The rows of a group lie close to one hidden flat surface of 13 dimensions, which passes through zero. Surfaces can cross.
Some rows, each with its group after it:
[-60   2 -22  40 -25 -30   8  34   5   6 -25  29 -12  17   6 -10  86 -11
  37  -2] => Dese
[ -1  -2 -14  12 -20   5 -39 -12  29  30 -10  -7  28 -36 -53 -50 -44  36
  -9  26] => pezis
[ 15 -23  -9  26 -65 -13  -7  16  -6 -35 -20  14  38  40  47   4 -33   2
  44 -33] => Dese
[-29 -46   6 -36 -21 -37   3  26  -2 -36 -24   8   9   2 -20 -52  23 -26
   1 -33] => pezis
[-13 -64 -10   7 -43  -9 -11  18 -39  -5  17  22  52   3 -11 -17 -29  21
  20  -6] => reda
[ 38   0  27  33   8  52  -5  -5  26  15  17 -16  -2  10  -2  -6 -41  42
 -20  26] => Zitup
[ 12 -40   8  -2  15 -16  34  22 -39 -11  35  45  12 -18   3  40   5 -20
 -26  -9] => reda
[ 27 -33  37  22   9  22  10   2 -26 -26 -18  51 -33  21  38  21  17 -28
 -23 -10] => Zitup
[ 27  13  10   4 -29   1  30 -23 -54  20 -31  -7  18  13 -18 -32  20 -35
 -76 -27] => Zitup
[ 58  11  45  25   1  30  26   2  -7   3   1 -21  -1  -1 -44 -48   3   7
 -33 -13] => pezis
[ 47  21   6   6   8  34 -30  -1   4 -12   8  -1   1  30   3  20 -43  -1
  21 -31] => pezis
[-18 -47 -19  36 -37 -33 -26   8  24  35  13  29  52 -34 -26 -22  45 -33
  -1  -4] => reda
[  8  39  44 -29  23  47 -14  11  28 -11 -15 -14   9  34  18 -10  -2 -16
 -31 -30] => reda
[-19   1  40   5  31  48  10 -26 -32 -24   7  -2  -3  19   6  30 -46  18
  -4 -28] => Zitup
[  6 -42  24  36   0  22   3  35   0 -30  17  36  19  16   5  32 -27  -6
   2 -52] => Zitup
[-19  24  11  -2  22   0   6  60  33  10 -12  20 -45 -20  -3  -6  51 -36
  -6 -19] => reda
[  0 -27  -7 -27 -37 -34  39 -11 -17 -25   5 -32  16   5  27 -35   9  21
  31  22] => reda
[  4  -7  21 -63   5   5  20  51  -9 -33 -14   8  -8   3  16 -47 -16  14
 -23  20] => Zitup
[ 40  -9  51  28  13  42 -28  -5   7  17  18  45  19 -47  23  16 -23  -8
   8   7] => pezis
[ 29   3  37   9  -5 -35  38  42 -16  -7  -6 -12  11 -27  10  46  16  -8
 -16 -21] => reda
[-16 -49  32  -7  -5  44 -20 -10 -34  43  30 -18  32  -9  -7 -36  20   0
 -26   0] => Dese
[  7 -13 -28   9 -16 -50   3 -23 -21   7 -20 -10 -19 -56 -24  11 -28  20
  14  26] => reda
[ 21  37   4 -15 -22 -10 -11 -65 -32 -12 -64 -62 -35   1  13   1 -21 -13
  30 -32] => Zitup
[-16 -23 -14   5 -33  -6  44 -23 -12  11 -18 -19 -40 -63  24 -16 -53 -19
   4 -10] => pezis
[-29 -21   0  34  -4 -14  31 -10  -5 -20   5  29  29  28 -31 -30  24  31
 -41  26] => Dese
[  5 -14 -20 -17  -5   2 -11 -65 -15 -43   6  -3  17  67  39   3 -16 -13
  27 -20] => reda
[-19  -3  23  42  18  16  -7  26  -3  32  13  34  21 -37 -36  32  -2  -8
 -37 -27] => Zitup
[  9 -31 -20   1 -45   1  28  31  21  27  23 -37 -43 -60  32 -23 -33  -6
  48   1] => Zitup
[ 44 -27 -35  51 -48 -17  21  24  13  19  26  15  11 -17   2   6  -8  -8
  24  -5] => Dese
[ 35  -2   7  19   7 -25   3  21  42 -34 -10 -15 -35  35   3  18  39  -1
  31  -7] => Dese
[ 24 -23 -22   3   3 -36  32  -6   9   1  30 -47 -16   3 -36  -3  50 -31
   9 -21] => Dese
[ 55 -17  36  25 -19 -35  19 -41  -5 -12 -43 -34 -12 -54   2  27 -27 -30
 -23 -19] => reda
[ 16  -3  42 -47  13 -13  27 -46 -28 -36 -23  -6  21 -37  26 -18 -25 -13
 -36   8] => pezis
[ 31  41 -35 -12   5 -19 -21  -2  36  -8 -20  -1 -27  -2  -7   3 -30  13
  31  22] => Dese
[ -2 -11  19  19  -9 -20 -36  24 -18  -1 -13   9  19 -10  -1  24  11  49
  45  29] => pezis
[-20  27  16  36 -19  20 -19  -6  17  28 -43 -54 -40  18 -14 -20  19  31
  11   1] => reda
[-31  19   1 -48   8   3  25  -9   9 -51 -26   4   5  33  10 -52 -11 -25
 -24 -34] => Dese
[-26  15   2  17 -25 -14  28   8   5  31 -30 -13 -12 -63  11  14 -27 -12
 -39  -3] => pezis
[  1 -11 -28 -10 -15 -18  51  -1  42 -16  22 -14  -8  23   4 -81  62 -13
  17  25] => Dese
[-30   5 -32 -20  -3  18 -34  -9  27   4  13  -6  19  36 -15 -23 -30  14
  -9   6] => pezis
[ 15   8 -20 -11   0 -23  18  38   9 -10   8 -14  -4  31 -28  10  27 -38
 -24 -47] => reda
[ 63 -14  18   4 -12 -12 -15  18  45 -16 -16  15  19 -14   7  -7  -9 -27
 -11  -1] => Zitup
[  3   3 -25  13   7 -13 -20  15 -12  12   8  32   0 -10 -20  45 -11  -4
   3 -11] => reda
[-12  -6  19 -32  26 -18 -19  14  13 -14  -6  34  23 -16  -3   3  23 -19
 -24  12] => reda
[-19  28   9  -8 -13  -4  43  46   1  15  14  27  25 -51  41   0 -10  -7
 -15   5] => Dese
[ 13 -15 -14  48 -31  31 -29  29  13  34   5  28  -9   8  -7 -29   5  18
  18  15] => Dese
[ 33 -38  10 -49  15 -18 -26  -1  37 -35  -5  -9   6   0 -20 -50  11 -39
  -4 -13] => Dese
[ 11   9  18   9   8  35  27 -31  -9  23  26   6  -9 -34  54  25 -37  14
  -4  37] => pezis
[-44   0 -20  -9 -15   5 -42  -3   0 -28 -47 -33  -2  69 -49 -26 -25  17
  -7 -41] => pezis
[-34  -2  -1  64 -22 -29 -41  12  -4  20 -35   9   5  -7 -11  39  30  26
  20  17] => pezis
[ 18 -30  18  27 -38  11   7   8  -4  13 -11 -29 -16  -4  16 -29  -4  27
  11  22] => Zitup
[  1   0 -12 -19 -34 -20  17  15 -14   4 -18  17  29 -70  19  -4 -79  -9
   3 -16] => Dese
[-17  -6   2  43   2 -13  73 -21 -26  -6  50  -5  30   1 -36  -6  37  27
   9  -4] => Zitup
[ -1  29  86  -4  42  45   7  24 -22 -32 -25   5  12   6 -20  12 -25   7
 -37 -66] => Zitup
[ 15 -11  14   1 -29 -19  25  19 -39   3   9 -20  26 -10  31  20   1  10
  25  -7] => pezis
[-17  34 -56  35   0   6 -19  27  24  66  19  -6 -40   5 -32  31  30 -19
   9  -8] => Zitup

New rows, each followed by its group:
[ 12  28 -29  14  14 -14 -68   3  46  18  11  31  48  22 -26  25  27   2
   6  27] => pezis
[-18 -36  -9  12  -5  -1  18  43   1  15  19  28 -27 -14  30  -6  49  -1
  12  35] => Zitup
[ -1  16  13  12  23 -34  34  29   1  -2   4   2   3 -47 -53  29 -12  28
 -47  16] => Dese
[-12  17   5   8   4   8  -2  13  35  16 -25  12 -16 -32 -16   0 -21 -19
 -50 -15] => pezis
[-29 -25  14 -15  16  22   7  34  -4 -23   8  27  -6  28  10 -18  25 -12
   1 -12] => reda
[  6 -13   5  49   2 -12 -21 -57  17  25 -26 -30 -20   1 -59  -9  33   5
 -51  25] => reda
[-27  37  11   6  24  13 -28  17  -1 -14 -19 -10 -15  46 -27  32  11  27
  20 -24] => Zitup
[ 38  -5  -2  11  15  24 -12  -9  19 -23  -2  10 -18  44 -29  -3 -24  -7
 -25 -19] => Dese
[-40  38 -14   4 -32 -22  50  57   9 -15 -27  33  14 -21   6 -29 -22  15
 -16 -10] => Dese
[  1   8  53   4  27  36   6 -28  14   1  -6 -34 -38  -9  39   7   8   4
  33   3] => Zitup
[ 14  29  26 -30  47  41 -22 -24  -9 -23 -11   7 -12  21  -3  10 -31   0
 -27 -12] => pezis
[-19  21  20 -53  43  37   1 -28   1 -25  15 -27  25  65 -16 -22   8   6
 -59  -3] => Dese
[ 72 -13 -11  -5 -17 -14  21  20  62 -27  21  -9   2   5  -1 -48 -16  11
   8  29] => Dese
[ -7 -11  63 -48   8 -26 -10  32  31 -44 -32 -12   0 -48  27 -40  -4  51
  47  49] => Zitup
[-19  24  -6   2  35 -23 -20 -45  -3 -23 -38 -11 -46  14 -31  22  14  22
  13  22] => Dese
[ -3 -58 -38  27 -26   1  14 -26   3  14  52  21  22  23  32   7  28 -38
   5   5] => Zitup
[-15  24 -17 -11  34   3 -21   1 -35   7   7   5 -24  18 -49   3  26  39
  30  19] => pezis
[ -5 -55   8  54 -33 -57  -2  37 -10  -7 -38   1 -26 -31 -27  18  39   1
  20 -11] => reda
[ 14 -22 -53  -5 -10  -9  13 -21 -35 -25   9  28  -2  61   2  -7 -18  12
 -14  27] => Zitup
[-13   5 -12  32 -21 -56 -30 -32  20  -2 -57   0  13 -18 -24   6  20  -1
 -10  22] => pezis
[ 34  37  -4 -39  26 -30  39 -15  17 -50   3   0  21  38  -8 -23  34 -15
 -13  -3] => Zitup
[ 23 -29  43  19 -23   1  19  57 -12 -20  -2   1  23  25  29  14  32 -23
   8 -57] => pezis
[ 15 -13  32  10  -5 -21 -51  30  67 -26 -15  -3  22 -26   4  11 -22  19
  48   7] => Zitup
[  2 -48   9 -26 -14 -18  12 -43 -40   9  32 -33  66 -37   4  -9 -19  15
 -14  22] => Dese
[ 45  15  25  -4   2 -16  12  22  40   4 -26  -9 -18 -61   8   5  -3 -41
 -21 -20] => reda
[-61 -23 -50 -31  12   4 -53  -1  40  31  46   9  18   8  24   9  30  -8
  21  46] => Zitup
[-14  -9 -12  12 -10 -11  18  38  -1  30  18   7 -22 -49  14  20   1  23
  26  36] => pezis
[-59  19  -3   6  24  33  20  -8 -46   0  10 -10 -22  73  10  41  43 -17
 -31 -41] => pezis
[ 25  18 -20  -1  15 -10 -39  -7  14 -39 -24   4   9  49 -52  19 -46  19
 -26 -15] => Dese
[-61   8  11  11   6  -1  46 -17   9 -18 -15  46  -4  -7  38 -49  60  11
  -5  49] => Dese
[-12 -56  16  -1 -15   8  -8  50 -20 -12 -14  26 -12 -25 -20 -20 -43   8
   0 -27] => reda
[-29  -9 -27 -24   1   0 -13 -59   4   9  35  24  63   4  43   8   2 -45
 -13  -6] => pezis
[ 13  12   7  19  27  28 -56  18  44  18  -1  34   4 -19 -41 -10 -16   7
 -11   8] => pezis
[  7 -33  23  -1 -41   8 -26  63 -17  26  15 -46  49  12 -13  15   6  -5
   5 -52] => Dese
[-22 -16  -6 -17 -11  21 -39  29  34  20   0 -24 -35   1  46   8   3 -21
  44 -10] => Zitup
[-13  11  -5  -8  19  21 -36  17  -1  13  -2  18   3  23 -19  15 -21  17
 -39  13] => Zitup
[-26   6  14 -14  21 -14 -15  -7 -53   9 -18  18 -13 -38 -25  17   9  -1
  11  -6] => pezis
[-39 -65 -52 -11 -22  11  29 -26 -38  11  57  23   7  37  48   0  21 -41
  -2  -3] => Zitup
[  5  11   1  47 -50 -21  17  53  10   9 -56 -28 -50 -23  11  40 -37   4
   3 -36] => pezis
[-46 -27   2  28 -43 -13   2  30 -15 -16 -32  29  18  23 -12 -28  18 -11
   5 -41] => Dese
[ 43   9  -5 -10   7  -7  -4  25 -23  17  34  19   5 -53   7  29 -14  -6
  57  -3] => pezis
[ -5 -12  28  -4 -11  -1 -25   0 -26 -29 -18  -4  71  51 -44 -24 -23  52
 -40   5] => Zitup
[-69 -26   1 -19  11 -21  -3  31 -29 -10 -30  -2 -43   3 -18 -11  28  57
  10  38] => pezis
[  5   6 -23 -35   0 -51  18  54  -2 -33 -13  -2 -33  -3 -15  18   1  -5
  21 -13] => reda
[  9  -9 -15  60   4  -6   9 -13 -23  49  35 -19 -20  -9 -44  37  24  22
   2  23] => Dese
[-24 -36   5 -23 -22   2  11 -10 -15   8  27   0  35 -36  25 -34 -14   2
   6  18] => pezis
[ 12  -3   4 -15   0  -1 -44   1  -3  10 -30  33  31  -2 -11 -15 -18   4
 -60  36] => Zitup
[-47  24 -27 -25  36  -2 -27  -1   3 -13   4  25  -7  43  35  69  14 -10
  -4  10] => pezis
[ 10  46 -31   3   7 -12  -4 -35  18  30   1 -32  -7 -22 -26   0  -9  11
   3  27] => Zitup
[-28 -22 -38   7 -27  -1  42  -6 -34  -1  35 -17  -1  19  -2 -13 -20  15
  22 -14] => Zitup
